The rows are grouped in 3 ways, from coarse to fine. Each group lies inside one group of the grouping before and may be the whole of it. The rows also spread widely along 11 directions, which tell nothing about the answers.
In the rows, zero is written as 128.
Known rows, each followed by its group in each grouping:
[143 110 122 115 110  84 105 152 134  72 150  78 164 180 111 116 156  78
 127 101  91 167 186 170 133 141 122 139 112 159 120 130 139 147 156  96
  87 125 112 110 101]	zigaf z339 Kazik
[150 169 112 134 125 114 106 141 152 136 115  68 123 137  97 151 138 109
  96 168 142 148  98 141 135 101 107 176 101 149 143 128 127 108 173 121
  64 120 116  77 132]	dore z502 dit
[166  83 140 125  70  90  86 134 124 131 139  91  81 158 127 137 127  90
 132 119  75 129 106 164 146 119 147 187 155 121 125  70 147 160 118  99
 136 132  90 167 104]	ger z827 mus
[105 112 160 200 110 168 159 191 109 157 108 122 230 107 141 126 131 155
 102 176 101 158  85 123 152 120 104 109  89  73 152 126 115 125  97  84
  83 137 147 132 134]	ger z97 pibug
[ 95 118 108 134  84 146 124  92 127 125 123 105 113 147 111 112 116 147
 113 133 122  99 110 168 168 158 145 140 120  89 145 110 145 118 123  83
 133 183 107 137  81]	zigaf z840 zoz
[132 109 186 192 154 126 196 154 115 139 102 133 138  63 135 128 138 181
 129 169 159 123  87  93 135  96 128 140 140  69 142 128  91 159  91 133
 145 154 132 111 131]	zigaf z766 Mumav
[ 60 129 129 159  96 127  66 108 137  74 165  87 127 149 109 121 127 107
 137  70 129 116 168 168 194 116 171 120 129 123 173  71 157 110 165 121
  86 142 101  66 145]	ger z679 Did
[186  95 153 145 112  84  95 126 107 164 154 155  74 133 140 164 167 142
 148 104  99 147 119 139  91 153 154 181 139  72 106 100 123 200 100 210
 146 147 113 146 107]	ger z97 nomu
[184 104 132 128 101 113 106 165 105 120 148 140  97 162 116 121 125  56
 119  88  97 139 169 148 136 177 140 160 149 131 136  70 123 176 135 122
 116 108 133 190 133]	dore z838 Kubu
[177 126 111 121 108 133 155 173 122 159  75 149  90  83 101 137 119 108
  95 169 130 125  71 146 145 160 120 155 150 121 109 123 113 159 132 109
 140 132 131 194  95]	ger z798 Rig
[158 108 127 135 185  98 181 165 106  45 164 126 131 176 152  98 142  85
 131  91 127 121 239 139 157 167 127 115 146 115 129 100 121 173 135  94
 159 136 116 158 126]	zigaf z840 Sude
[ 95 121 174 142  94  86 103  83 119  90 170  79  93 131  93  92 123 117
 160  86  98 137 157 157 149 112 204 148 175 125 167  92 126 144 132 117
 146 157 115 101 118]	dore z44 Goket
[200 107 117 143  86 151  87 202 130 171 123 103 139 119 114 173 147  94
 128 120  92 140  76 153 125 157  97 146 116 122  87 103 122 162 120 155
 117 107 130 143 140]	ger z97 tofa
[192  95 102 106 119  94 110 168 137 105 120 102  99 165 136 152 143  55
  99 125 121 124 137 152 145 142 105 171 129 154 104  97 145 163 166 107
  92 112  98 148 109]	zigaf z339 Nar
[ 97  76 161 141  44 119  82  99  95 136 174 131 153 167 125  90 138 153
 142  85  48 162 136 182 131 174 173 130 125  70 145 104 140 150  69 108
 153 179 118 167  79]	ger z679 lafe
[163  78 133 123 151  69 138 134 145 137  86 119  67 116 179 178 151 144
 110 172 167 116 107 113 130  93 119 196 126  79 122 127 143 177 161 131
  98 147  78 112  73]	zigaf z339 Kazik
[105  91 172 144  85  77  89 120 116 110 158  91 151 157 128 109 160 136
 139 113  79 182 152 162 128 108 161 151 127 108 151 112 142 142 116 111
 110 150 107 106  94]	ger z679 lafe
[157 108 133 114  97  56  53 109 154 132 126  85  57 119 118 175 168 130
 145 116 133 157 113 157 116  96 157 195 138 127 112 118 149 155 170 178
 101 136  77  70  85]	ger z679 Did
[100 112 130 183  81 169  82 164 123 108 140 141 127 109 105 124 123  78
 127  62 130 103 138 139 198 139 176 132 155 133 165  45 148 136 178 129
  72 102 132 123 174]	ger z827 mus
[ 80 132 199 214  94 139 110 109  98 118 173 155 118  91  94  99 141 132
 159  67 122 121 136 132 152 112 215 139 165  96 188  64 111 151 103 193
 113 128 150 101 178]	ger z97 nomu
[180 144 110 152 169 144 177 164 119 148 103 201 105  73 107 140 162 153
 114 128 170 129 123 121 111 195 131 131 138  92 103 140  98 177 135 187
 150 143 152 156 111]	zigaf z840 zoz
[123  65 194 183  96 112  87 148 105 155 158 120 156 146 171 138 146 146
 142 108  96 164 142 120 111 116 139 158 112  62 166  88 126 161 113 138
  92 129 125 113 127]	dore z838 Kubu
[138  93  92  98  69 106  64 164 145 104 127  65 163 157 116 140 143  93
 129  98  82 165 140 190 155 160 117 119 113 147  93 127 155 132 166  79
 112 133  92 124  71]	ger z679 Did
[139 155 129 147  85  75  96 108 115 145 128 179  99 165  99 116 172 112
  84 149 109 193 138 149 108 133 183 199 118 138 163 122 147 139 161 153
  40 128 139 139 101]	ger z827 mus
[208 111 128 109 111  81 112 167 141 152 109  74 128 111 113 162 161 143
 142 161  81 171  82 162  88 135  99 157 123 114  66 164 112 171 110 145
 161 147 111 133  77]	ger z97 pibug
[104 119 138 145 120 129 120 138 145 116 115  51 137 138 134 136 104 135
 118 156 136 121 112 139 170  90 112 146 112 100 166 103 135 111 144  69
  98 147 101  85 119]	dore z838 Kubu
[165 136 134 140 116  99  91  89 125 137 189 106  88 214 119 139 153 123
 121 113  87 140 126 174  97 147 130 182 103 107 134  98 140 150  87 182
 121 164 106 100 140]	zigaf z339 Nar
[135 115 107 157 147 167 147 172 139 125 115  93 171 121 146 157 128 162
 119 139 145 108 105 137 156 150  78 103  98  84 107 132 120 136 128 109
 139 161 112  94 127]	zigaf z766 Mumav
[ 92 125 158 152 102  97 139 129  93  65 164 125 164 134  93  62 135 125
 149  87  68 155 190 170 147 158 187  97 152 104 147 123 114 155  95 106
 162 160 145 158 106]	ger z97 pibug

New rows. What belongs after each?
[121 192  89 130 159 162 192 148 129  79 126 105 176 125  59  82 125 130
 107 132 136 128 157 169 163 183 114  79 119 147 126 155 107 112 127  87
 155 161 147 119 114]	zigaf z840 zoz
[118  77 125 131  90 130  99 147 137  95 144  61 166 154 133 130 128 114
 144 100  94 116 136 167 166 142 118 112 115 109 119 105 144 143 132  77
 126 152 100 112 104]	zigaf z339 Kazik
[107 115 137 131 107  86  74  67 128 133 156 119  66 161 152 143 134 174
 136 104 135 131 153 160 119 149 170 166 122  53 157 110 143 157 139 167
 134 187  95  95  85]	dore z838 Kubu
[194 129  80  87 129  92 117 127 133 108 130 126  80 145 103 146 154 132
 129  95 123 133 156 174 109 211 124 139 135 119  64 151 125 174 142 162
 178 175 105 142  72]	zigaf z766 Mumav
[159 151  60  97 115 131 146 153 144 122  80 108 152 139  96 144 136 139
  79 164 139 146 109 166 139 184  89 130  93 134  83 179 134 124 163  81
 113 169 118 131  66]	zigaf z766 Mumav
[172 110 109  90 108  68  83 134 157 106 108  83  58  84  99 159 151 113
 154 103 133 131 116 164 141 122 154 162 170 147  85 123 135 164 176 151
 153 135  83 108  73]	ger z679 Did
[115 107 200 190  72 143 106 153 106 149 167  91 165 109  87 100 134 126
 160 104  61 155  91 158 127 117 149 131 143 110 153  89 101 148  72 138
 144 127 144 120 151]	ger z798 Rig
[113 128 132 141 168  80 177 132 103  77 124 177 116 148 159 100 140 140
 106 138 138 146 207 130 157 137 174 133 140  87 163 119 140 160 154  98
 117 159 124 158  96]	ger z827 mus
[168  96 171 158  66 164 103 189 120 157 141  72 157 101  80 118 110  84
 147 106  76 133  72 150 134 139 117 140 153 132 129  73  97 149  86 108
 146 103 141 152 150]	dore z838 Kubu
[150 109 142 146 185  92 174 104 119 105 150 120  59 167 176 133 129 152
 130 143 153  93 160 126 143 118 135 167 139  61 152  89 128 169 100 132
 178 178  89 127 115]	zigaf z840 Sude
[122  94 163 149 114  83 122 115 110 115 173 107 168 206 153 112 158 136
 123 131  73 171 168 153 112 131 132 151  89  85 154 126 137 153  90 108
 101 168 115 117 102]	zigaf z339 Kazik
[ 98 110 174 181 108 136  97 113 116 107 191 108 111 134 115 117 125 126
 167  60 109 111 150 158 161 124 174 122 153  91 166  52 127 144  88 163
 157 150 112  94 173]	ger z679 Did
[115 180 126 164 109 141  89 101 121 130 171 147  89 112  67 120 146 149
 148  61 130 121 136 172 131 173 191 127 147  95 137 106 116 147 117 229
 141 161 146  90 158]	ger z97 tofa
[183 179  99 142 152 153 126 175 138 108 162 103 131 158  75 132 135  90
 131  94 103 133 148 173 138 170 113 116 132 153 111  92 116 145 125 163
 148 128 138 116 186]	ger z827 mus
[115 128 106 151 122 180 120 175 126 118 161 100 208 170 128 131 124 136
 121 105  90 141 143 175 160 181  89  68  80  92 123 111 133 122 102 100
 136 162 126 118 142]	ger z679 Did
[116 120 123 146 194 121 131 152 146  85 165  39 160 179 187 160 123 153
 139 131 137 115 179 136 158 108  83 107  90  69 144 113 134 126 138  98
 137 165  87  50 145]	dore z502 dit
[187 116  82 104 124 141 150 167 125 111 121 107 129 168 117 132 119 105
 104 129 104 117 128 168 146 202  83 121 116 120  81 125 124 152 109  84
 170 164 111 176 103]	zigaf z766 Mumav
[176 123  74 107  72 134  33 156 159 149 124 110  97  95  84 178 147 102
 139  60 131 127 105 163 130 200 139 143 136 144  77 125 128 150 203 184
 114 115 122 114 105]	dore z502 dit
[188 187  89 112 201  88 184 149 136  94 102 123  71 137 107 147 132 109
  93 176 160 120 152 148 144 133 115 153 139 129 111 136 118 152 148 135
 143 150 113 137 122]	ger z97 pibug
[197 126 143 132 116  91  99 147 114 115 168 105  96 155  93 135 153  84
 152  85  80 151 143 166 112 143 145 165 151 139 104  91 118 176 107 176
 149 120 120 136 136]	ger z97 nomu
[130  66 180 186  89 138  81 160 108 125 178 110 139  89 127 137 144 134
 200  37  88 119 126 142 140 141 170 111 165  79 119  71 110 184  95 179
 171 127 125 113 151]	ger z97 nomu
[153 136 142 121 157  88 161 181 133  85 111  78 142  92 104 117 143 121
 142 142 118 160 147 153 132 122 124 118 155 143 112 155 102 161 141 108
 163 133 122 117 100]	ger z798 Rig
[118 167 101 119 145 146 171 143 119 108 124 114 187 136  99  94 117 171
 115 134 121 155 161 170 133 204 117  70 105  87 124 176 108 131 116  89
 169 188 147 135  86]	dore z838 Kubu
[108 137 198 185 100  89  86 118 121 120 162 130 122 100  83 112 182 129
 154  80 121 173 147 137 122  91 202 168 155 133 172  98 115 148 138 198
  82 114 136  69 152]	ger z679 lafe
[116  92 148 130  52 136 105 126 121 113 152 100 145  94  71  89 127 129
 164  72  80 124 110 175 144 166 170 113 156 117 116 121 116 159  98 118
 169 157 129 145  93]	zigaf z339 Kazik
[ 61 131 167 152 118  50 107  77 122  74 153  89 127 140 128 102 155 180
 149 124 108 168 181 159 138  91 198 147 131  82 166 148 138 138 139 133
 121 179 104  61  78]	ger z97 pibug
[128 130 163 178 105 134 122 137 113 139 146 129 108 136 103 120 127  76
 113 115 119 132 122 120 152 117 165 165 150 133 179  63 123 140 138 127
  76 112 140 127 172]	dore z44 Goket
[139 140 157 170 116 127 103 113 123 133 176  99  89 168 109 129 130 116
 138 112  96 118 115 155 140 104 153 172 140 110 161  57 134 140  94 156
 129 140 113 104 178]	ger z827 mus
[169 117 139 147 157 105 169 153 120 111 111 165  97  78 120 124 158 136
 135 118 166 127 150 118 127 157 155 145 162 106 121 133 106 180 147 157
 153 135 131 144  99]	zigaf z840 Sude
[141  79 132 146 113  95 107 154 127 134 114  91 132 161 181 167 138 129
 110 167 107 137 116 138 146 108 105 162  99  80 128 107 152 148 132  94
  91 146  87 127  96]	ger z97 pibug
[ 92  94 202 187  91 129 115 112 125 100 169  65 133  95 102  93 132 147
 185  80 110 108 111 144 149  91 175 138 166  98 165  79 109 145  88 129
 169 147 116  82 143]	zigaf z840 Sude
[123 205 106 142 156 146 161 144 142 118 101 108 118  96  68 121 123 137
 104 158 157 132 107 163 153 136 128 121 129 136 140 141 110 119 151 136
 126 150 141  94 135]	ger z798 Rig
[178 149  95 105 184  81 133 104 143 105 138  77  32 185 151 178 122 130
 123 152 148  97 140 160 146 118 116 173 128  91 114  98 143 153 124 148
 163 178  72 104 116]	ger z97 nomu
[184 154  71 106 108 175 155 166 134 146  99 125 127 116  68 128 114 106
  96 144 124 104  64 178 146 204  97 118 122 138  86 133 114 144 115 103
 158 153 138 181 109]	zigaf z339 Nar
[185 147  76 132 174 177 177 188 128  92 138 106 134 165 110 135 108  90
 108 114 133  87 154 157 168 198  70  95 120 129  93  97 115 145 112 105
 170 148 124 150 166]	zigaf z766 Mumav
[128  65 171 144  85  73  73 153 104  85 163 115 106 139 131 110 149  71
 156  59  79 155 191 155 141 130 181 151 171 132 141  75 134 178 154 130
 116 107 112 145 114]	ger z798 Rig
[177 111 107 115  77 102  45 112 156 199 109  82  59 148 133 194 139 141
 110 154 133 140  55 159 106 131 109 210 100  91 117 116 150 143 157 158
  91 148  85  95  83]	dore z838 Kubu
[159 125 138 153 126 163 146 171 133 185 102 104 150 106 129 153 114 163
 113 174 134 132  59 131 124 143  83 134 105  71 129 129 106 144 103 115
 131 151 131 124 123]	dore z838 Kubu
[ 89 120 158 140 132  89 164 105 106  77 146 105 130 147 132  83 116 122
 123 127 113 146 187 144 163 120 179 124 152 103 175 116 132 140 132  59
 132 167 119 135  95]	dore z44 Goket
[117 121 138 162  66 162  85 140 125 144 151 102 164 109  86 115 134 152
 156  91  78 141  90 171 140 159 155 110 135 101 123 111 125 138 105 137
 149 155 133 117 128]	ger z827 mus
[144 170 114 142 179 141 160 155 147 120 122  64 124 120 116 155 120 163
 128 165 147 106  99 152 159 112  97 115 115  86 119 133 112 128 107 135
 165 167 112  76 147]	ger z97 tofa
[135  78 171 173  40 134  83 135 122 187 120 120 150  80 105 128 164 153
 140 119 105 155  48 137 106 129 152 174 129  95 129 121 121 155 114 141
 105 134 129 127  91]	zigaf z840 Sude
[188 130 132 109  75  69  79 161 135 124 113 116 120 109  62 129 182  78
 123 110  99 201 125 164 103 135 155 182 152 189 102 139 122 159 171 149
  82  96 126 135  83]	ger z679 lafe
[128 108 177 172  66 128  94 121 118 151 178  88 176 144  98 104 162 154
 154 102  66 173 105 160  98 140 142 148 113 103 138 118 115 141  74 145
 135 153 134 100 117]	zigaf z840 Sude
[149 150 156 155 145 122 140 124 120 122 149 114  77 131 101 121 112 117
 132 114 139 113 138 142 138 127 149 156 156 106 161  77 107 148 110 152
 146 143 129 123 161]	dore z838 Kubu
[141 109 101 104  78  91  97 125 139 109 114  73 139 158 110 134 147 130
 108 139 102 158 121 171 132 146 117 157 100 136  99 157 144 129 154  83
 107 165  93 109  57]	zigaf z766 Mumav
[177 197  64  96 175 163 184 178 150  99  98  90  92 100  58 132  95 102
 111 140 150  89 115 182 170 183  99  96 156 152  89 133 100 140 137 113
 201 151 128 147 130]	ger z798 Rig
[165  93 116 153 124 147 139 226 117 138  96 157 182  80 138 139 146 122
 122 120 113 149 122 128 145 174 118 102 132 110  98 131 123 174 157 108
 120 115 140 170 105]	ger z827 mus
[ 91 154 167 180 145 113 146 145 120  85 145  77 182 141 115 113 139 133
 124 146 122 155 152 139 162  74 136 130 113 123 176 113 122 118 128 103
  84 131 128  68 151]	ger z97 nomu
[ 82 159 116 152 127 145 156 122 124  88 136  97 144 169 117  99  97 129
 101 151 120 109 141 162 196 118 143 122 121 107 177  93 145 103 124  57
 114 169 118 124 140]	ger z827 mus
[103  75 164 176  92 138  99 146  95 118 187 151 164 151 143 109 140 127
 151  60  75 142 168 153 148 168 161 102 128  71 149  72 132 161  88 141
 136 149 130 148 142]	ger z679 Did
[191 125 135 135  78 127 112 170 130 182 105 100 141 110  86 144 143  99
 106 155  94 180  58 142 106 143 118 167 129 151 113 133 114 148 135 111
  94 113 140 147 105]	dore z44 Goket
[109 113 172 193 158 116 175 145 103 143 137 145 163 156 188 124 135 181
 106 183 118 145 131 111 139  99 125 144  97  41 177 110 132 149  92 101
 107 168 122 125 130]	ger z827 mus
[157 108 134 137 146  82  83 129 141 154 147 102 128 167 172 184 176 176
 131 147 116 177 133 148  96 113 106 163  82  69 116 141 145 152 128 176
 103 164  88  63 101]	ger z679 Did
[127 121 115 156 124 165 141 175 121 134 117 133 145 114 127 138 115 104
 105 120 140 122 124 127 172 165 133 111 131 108 145 100 130 143 162  94
  97 129 136 146 139]	dore z44 Goket
[149 109 115 124  84  99 104 149 130 121 113 134 149 140 105 127 165  94
 102 122 110 171 138 151 125 157 135 157 110 147 118 143 138 152 172 116
  57 119 130 133  84]	zigaf z339 Kazik
[123  97 188 163 120  82 137  88  94 141 171 148  93 157 154 112 133 156
 133 125  95 154 147 132 113 137 182 160 145  58 171 100 124 176  88 138
 145 172 125 144 109]	dore z44 Goket
